The first 7 rows are patterns. Each new row is the sum of 2 different patterns, raised or lowered, with some noise. Before adding, each is slid sideways (what falls off one end comes back at the other) and multiplied by a number that may be negative. Names go in the order of the patterns.
Some rows, each with the names of its patterns after it:
[-7 8 28 13 -9 -5 -11 8 -28 -1 3 7 -10 2 -7 -2 8 0 -3 7 6 -25 23 32 4 -4 4 -3 -2]	k_226
[-25 -27 -2 -14 -4 16 -1 0 -12 -5 -3 -21 -15 -1 1 -11 32 -6 12 0 -1 14 1 8 32 9 6 9 22]	k_85
[-11 -4 0 2 -18 1 2 28 16 -1 12 1 -19 11 2 -6 -5 -1 6 15 10 2 -17 -4 14 3 -6 -1 -19]	k_405
[-5 -3 -25 -1 0 0 9 17 -2 -22 -9 -6 -6 -9 -3 -20 1 -9 -1 12 5 16 -20 24 6 -29 11 14 4]	k_448
[-7 5 5 -4 -3 6 7 19 -11 10 2 -6 -11 11 -2 -12 -6 -4 4 -3 -15 1 -1 -3 -1 12 -1 3 -6]	k_652
[-14 -16 -6 4 10 0 12 -4 -2 0 24 0 12 1 10 16 1 -2 -4 -2 27 -4 11 4 -16 0 -4 10 -9]	k_173
[-6 7 2 11 -15 5 3 0 32 -15 2 1 -1 -7 1 -13 -2 -2 2 0 -12 0 -14 4 10 10 -6 -2 -5]	k_588

New rows, each followed by the names of its patterns:
[-20 -10 3 2 10 23 0 6 -2 13 5 -1 -19 1 5 -6 3 25 -20 -14 3 -3 0 4 -13 -7 -7 11 1]	k_85 k_405
[27 31 42 28 24 20 34 32 45 38 26 31 21 46 38 37 11 19 30 20 36 45 32 20 38 37 32 51 11]	k_405 k_588
[-13 -1 -9 -9 -19 -18 -7 -10 -17 -15 -10 -27 -28 -15 -11 -22 -10 -11 2 -9 -25 -13 -8 -19 -3 -15 -2 -14 -15]	k_226 k_405
[24 34 20 31 14 41 32 2 35 36 45 33 25 20 28 18 34 34 35 24 14 26 33 29 24 18 14 35 25]	k_405 k_448
[-22 -50 -48 -44 -34 -24 -35 -28 -19 -11 -18 -30 -1 -29 -34 -19 -20 -21 -32 -32 -27 -19 0 -31 -33 -29 -31 -27 -36]	k_405 k_173
[-12 18 33 15 5 24 13 9 1 13 45 18 -2 -16 -14 15 -26 6 24 5 -2 12 4 7 11 -3 -2 11 25]	k_226 k_405
[-1 3 7 -4 -22 -14 10 1 12 -2 29 0 -2 -6 8 2 9 7 -11 3 5 -5 8 17 -17 -25 -3 2 -2]	k_226 k_588
[6 5 6 -4 14 -8 10 20 -2 -2 3 0 7 18 9 9 2 -4 -4 6 15 5 -5 15 4 5 21 10 3]	k_448 k_652
[-8 -14 -11 -10 -10 -18 -7 -7 -4 -15 7 -6 3 -8 -8 4 -1 8 5 4 -3 -4 0 -14 -22 -13 -16 -11 4]	k_85 k_652
[19 24 26 31 22 34 27 18 24 25 4 20 3 11 22 9 20 16 -10 9 6 22 -2 35 37 -2 38 19 6]	k_85 k_588
[-10 12 0 20 5 4 11 13 12 -7 32 13 -39 18 11 11 -5 -8 -16 8 11 10 -6 26 -4 -17 13 2 5]	k_448 k_173
[0 11 16 28 21 19 23 12 0 21 -1 9 4 11 15 13 16 9 -12 5 16 8 -2 21 10 5 14 12 6]	k_85 k_405
[3 -6 3 0 20 -2 2 -5 7 15 0 -11 -4 -3 38 2 9 8 -16 -9 1 10 -11 -17 -17 -3 10 12 0]	k_405 k_173
[25 21 26 22 17 17 30 16 29 21 11 14 7 35 2 12 22 4 8 10 19 26 27 16 18 19 12 5 12]	k_405 k_448
[-1 9 -18 2 -2 -16 -14 -12 -5 -11 -5 5 7 -20 -9 -1 -34 14 -29 -10 -9 -22 -16 -16 -43 -19 -16 -15 -27]	k_85 k_588
[19 5 28 14 18 16 -3 29 20 21 22 13 21 23 19 29 20 22 23 24 33 24 16 13 19 22 19 25 17]	k_173 k_588
[-11 0 -8 4 -12 -3 -6 -12 -25 6 13 -2 -5 3 -1 -3 11 -10 1 -6 -20 -13 -11 1 -40 -14 19 -19 -18]	k_226 k_448
[38 21 24 26 28 26 23 13 14 25 39 27 15 28 31 28 40 33 31 28 23 39 27 28 10 9 30 17 23]	k_405 k_652
[16 -17 1 -3 -7 -12 -7 -10 -8 -9 -16 -14 -15 -12 -16 2 -5 -2 -9 -6 -10 -14 -9 -10 -2 -11 -3 -11 -8]	k_405 k_588
[-1 -38 -12 0 -4 -16 -14 -12 -4 5 -7 -14 -9 -5 -36 11 17 -6 -24 -7 -17 -12 -21 -11 13 2 -17 -13 -32]	k_226 k_173
[-22 -11 -21 -11 -15 -17 -10 -18 -1 -24 -6 -11 -39 -2 -9 -12 -15 -11 -25 -8 -13 -13 -10 -8 -9 -23 -10 -18 -20]	k_448 k_588
[-8 -9 -4 0 -20 9 1 5 -2 -20 -6 4 -2 -11 -13 -16 -23 -4 -5 -1 7 -15 -14 -4 9 -13 -9 -27 8]	k_652 k_173
[19 35 32 22 35 25 17 22 18 29 34 30 14 15 18 33 21 14 24 16 21 24 12 28 10 24 33 40 35]	k_405 k_173
[6 -13 -2 -5 8 -1 6 2 2 -1 -7 3 9 5 -8 3 0 -8 18 -12 3 4 -4 -9 2 -6 -6 -6 -11]	k_652 k_588
[0 -4 -9 -9 -10 0 -2 -13 -7 -7 2 12 -7 -2 -5 -10 -14 6 -5 -7 -16 -5 -2 -6 0 -12 -4 -6 -6]	k_652 k_588
[-11 18 19 -12 5 3 3 10 19 3 -22 -5 11 7 -6 -9 -15 -9 -4 1 13 -16 5 -1 24 21 4 11 0]	k_405 k_652
[-32 -15 -4 -8 -32 -7 -31 -40 -15 -11 -14 -34 -19 -29 5 -4 -18 -4 -9 -34 -19 -20 -25 -26 -23 -14 -15 -9 -20]	k_405 k_448
[8 -42 7 0 -37 -2 -5 -10 -9 -19 -38 -14 -16 -23 -5 -2 -13 -31 -26 -24 -18 -22 -22 -39 -29 -16 -24 -5 -7]	k_448 k_652
[-11 -28 -5 0 -14 -17 -12 -21 -18 -21 -8 -7 -23 -9 1 12 6 -14 -4 -5 -19 -2 -9 -9 -8 3 -11 10 -1]	k_405 k_652
[-5 -23 -4 -35 -35 -18 -25 -10 -1 -34 -13 -11 -12 -12 -5 -25 -17 -20 -7 -6 -18 -18 -12 -7 8 12 -19 -3 -12]	k_405 k_652
[-6 -27 8 13 -5 4 -8 -30 -10 0 -6 7 11 -11 -25 -12 -13 -13 -2 -19 -39 -7 -12 -9 7 0 13 -28 3]	k_226 k_448
[2 2 -8 13 -3 -7 0 4 7 -1 -16 2 -4 0 2 13 -9 4 -9 -6 3 1 -3 0 8 9 10 -8 7]	k_652 k_173
[1 5 7 0 10 -4 2 12 -9 11 7 -14 -3 2 14 11 -19 -2 -2 -2 -3 10 7 -14 -8 -4 18 -2 -5]	k_652 k_173
[-2 8 -35 10 13 -6 -6 -10 -46 -8 -5 -6 -8 32 16 -20 2 -4 -19 -8 -3 -11 4 -7 13 20 4 13 -12]	k_85 k_448
[-19 -17 -26 -36 -20 -9 -21 -20 -37 -19 -40 -24 -14 -17 -14 -34 -22 -11 -10 -23 -31 -46 -12 -38 -23 -16 -12 -46 -21]	k_652 k_173
[-14 -25 -26 -29 -12 -24 -34 -37 -43 -10 -25 -24 -9 -14 -33 -20 4 -16 -12 -24 -13 1 -22 -22 -22 -22 -16 -22 -17]	k_652 k_173
[-9 2 -5 2 -11 -2 -1 4 12 8 1 -5 12 6 -5 10 14 3 4 8 -2 6 3 0 9 9 5 -7 -1]	k_448 k_173
[-16 1 -4 -6 -7 12 11 7 -11 -10 -4 7 -19 -5 5 7 9 -10 3 -1 -2 -11 5 0 -8 -20 7 17 -2]	k_226 k_652
[7 -29 -14 8 -10 -10 -17 -1 -1 27 7 -4 3 -9 -25 5 10 -3 -5 -2 5 9 13 -2 -11 -6 -1 -4 -16]	k_405 k_448
[7 14 8 -3 23 4 5 -6 6 -4 4 14 -10 5 3 -15 -6 18 -17 -33 -11 -6 -8 3 5 5 -2 -27 -14]	k_226 k_173
[-17 -5 -6 -5 -19 -15 -12 -8 -24 -26 -46 -17 -23 -24 -19 -17 -32 -26 -10 -23 -30 -38 -38 -27 -17 -8 -11 -35 -26]	k_405 k_173
[-4 33 -2 -1 4 -5 15 -2 1 31 12 11 12 5 -17 -28 -1 0 0 20 -4 8 2 8 4 -18 -16 3 -3]	k_85 k_173
[-27 -3 -20 -16 -16 -21 -12 -15 -9 -5 -5 -22 -21 -17 -10 -5 -9 -2 -23 -8 -3 -13 16 -25 -16 -14 -20 -12 -21]	k_448 k_588
[1 0 12 0 -10 -1 -3 5 -15 -4 0 5 8 1 1 -2 12 9 -2 3 2 -21 34 22 9 -2 -7 -2 -4]	k_226 k_173
[-14 -19 -23 -19 -11 1 11 -8 5 -27 7 5 -28 12 -9 1 -9 -9 2 -21 -5 -5 -1 0 -7 -37 -15 -13 -9]	k_448 k_588
[9 4 1 -2 -4 -2 -9 -6 5 -3 -12 2 0 -4 -5 -2 2 2 0 1 -6 1 -5 -2 8 -4 2 -6 6]	k_652 k_173
[-29 -16 -39 -9 -19 -9 -17 -9 -21 -12 -13 -12 -21 -19 -4 -12 6 -26 -17 -22 -17 -23 -7 -14 -30 -23 -27 -4 -22]	k_652 k_588
[-12 -33 -15 -10 -13 7 -5 -2 -30 14 -11 -43 22 -17 -33 -19 -10 -38 -8 -9 -4 -8 -18 -23 -24 -15 -7 -23 5]	k_226 k_448
[11 20 22 57 24 15 42 31 26 49 44 37 44 30 48 31 25 -3 17 44 24 33 52 25 30 47 35 37 27]	k_405 k_448
[16 -2 1 4 3 3 15 6 1 -1 -8 0 0 12 8 11 2 8 9 14 5 6 5 4 1 -3 14 -6 -4]	k_448 k_652
[-14 -14 -3 -21 -17 -9 -16 -22 -20 -26 -18 -8 -21 -19 -11 -19 -24 -32 -28 -11 -28 -19 -31 1 -29 -17 -6 -7 -14]	k_652 k_588
[-26 1 -9 -18 -34 -28 -32 -17 -21 -25 -30 -11 -9 13 -21 -12 -13 -16 -17 -3 -9 -26 -11 -4 4 4 -9 -20 -28]	k_405 k_173
[-2 4 -4 5 -4 -1 8 4 -5 -9 0 4 -2 -1 7 3 0 3 3 1 -6 -3 -5 3 10 0 -7 1 3]	k_405 k_652
[-14 -6 -19 -14 -20 -10 -7 -17 -17 -10 -7 -30 -2 10 -10 -16 -10 -12 -14 -17 -9 4 -3 -17 -18 -21 -7 -30 -8]	k_226 k_652
[-8 -23 -5 -1 7 -14 -30 -24 -5 -3 -4 -9 -11 -19 -13 -8 13 -19 1 -7 18 15 -9 -2 -12 -22 21 -9 -3]	k_405 k_173
[-10 -8 -12 1 -15 -12 -14 -18 2 -5 -24 -17 18 -30 -27 -6 -4 -13 -7 4 -3 -17 -53 -31 1 -13 1 -4 10]	k_226 k_405
[-1 -18 20 -10 5 1 -21 -3 -9 -10 -14 -15 -18 -18 12 18 -3 12 -3 -11 -2 15 3 8 0 14 16 -3 -3]	k_85 k_173
[-3 -32 -33 -26 -23 -16 11 -7 -16 -17 -18 -27 -23 -23 -18 -16 -22 9 -11 -2 -13 -24 -7 -7 -8 4 -9 -20 -15]	k_85 k_405
[-6 16 -2 -1 -13 -2 3 -6 -8 -5 -6 -8 10 -4 6 -1 -14 6 -7 2 11 -4 1 3 12 -16 -30 -1 -15]	k_85 k_173
[10 11 8 16 -3 3 -2 1 2 -25 16 -9 6 0 12 13 20 18 -7 21 10 -4 15 27 7 -4 -3 -6 7]	k_448 k_588
[1 -3 11 -3 0 -4 -3 -5 2 -8 -6 -1 1 -2 -5 5 -7 3 2 2 -2 1 -3 -5 6 4 12 -12 6]	k_652 k_588
[0 -6 6 3 -6 -6 2 6 8 5 4 -8 8 3 7 -2 -3 -18 -1 -4 -7 -2 -13 3 0 11 10 -2 6]	k_405 k_652
[10 8 1 1 11 -7 20 7 12 23 15 34 -9 34 7 -21 23 21 15 14 4 -14 13 14 12 19 22 6 -11]	k_405 k_448
[13 8 9 8 21 9 6 54 42 17 25 17 25 14 27 30 6 18 32 39 9 3 12 -18 24 14 16 28 0]	k_85 k_173
[-25 -7 0 -4 -16 -17 -22 -10 -14 -16 -20 5 -18 -24 -12 -7 -22 -16 -5 -17 -8 -18 -10 5 -9 -2 -20 1 -16]	k_448 k_652
[-6 -12 2 -16 7 4 7 -9 8 -8 -2 4 5 16 -17 1 -2 -5 42 -20 5 0 -13 -11 -3 -10 -10 -11 -9]	k_173 k_588
[-39 13 -21 -17 -9 -1 -1 -24 8 -17 -38 -1 -7 -17 5 -38 -65 -18 -10 -18 -3 3 -9 -40 -45 -31 -10 -18 -6]	k_226 k_448
[17 0 -3 -6 4 21 -7 -6 -7 -16 -8 -6 14 -15 -14 -14 -6 1 3 -10 3 -7 3 -1 11 -5 9 -2 14]	k_405 k_173
[-54 -18 -55 -35 -8 -51 -43 -36 -30 -30 -1 -32 -29 -36 -44 -43 -27 -15 -26 -23 -22 -11 -36 -8 -31 -27 -38 -36 -37]	k_448 k_652
[7 7 1 4 24 -4 -4 0 3 7 12 4 6 8 1 15 2 16 11 -1 10 14 4 -4 5 3 13 4 -8]	k_226 k_652
[0 11 11 19 21 5 13 19 30 19 10 9 23 1 19 21 19 7 16 25 27 21 15 9 22 21 18 16 16]	k_405 k_652
[-10 -4 -11 -13 -9 -14 -4 1 -8 2 -1 -10 0 1 0 8 -4 -2 5 2 -13 -14 -5 -16 -6 -1 -3 -2 -12]	k_85 k_652
[-8 -12 -5 -3 -3 1 7 -48 -20 -20 -19 6 1 -5 -18 -6 2 5 -14 -20 -18 -7 -25 14 -10 -1 -30 -8 -10]	k_85 k_173
[8 16 11 -1 -15 9 41 13 11 15 14 -3 26 2 20 12 -11 -5 -9 28 -23 -8 16 4 -18 -1 15 18 19]	k_448 k_652
[-24 -29 -23 -28 -11 -22 -25 -15 -14 -11 -20 -4 -15 -32 -14 -6 -17 -21 -31 -36 -19 -23 -19 -7 -16 -21 -27 -21 -22]	k_405 k_448
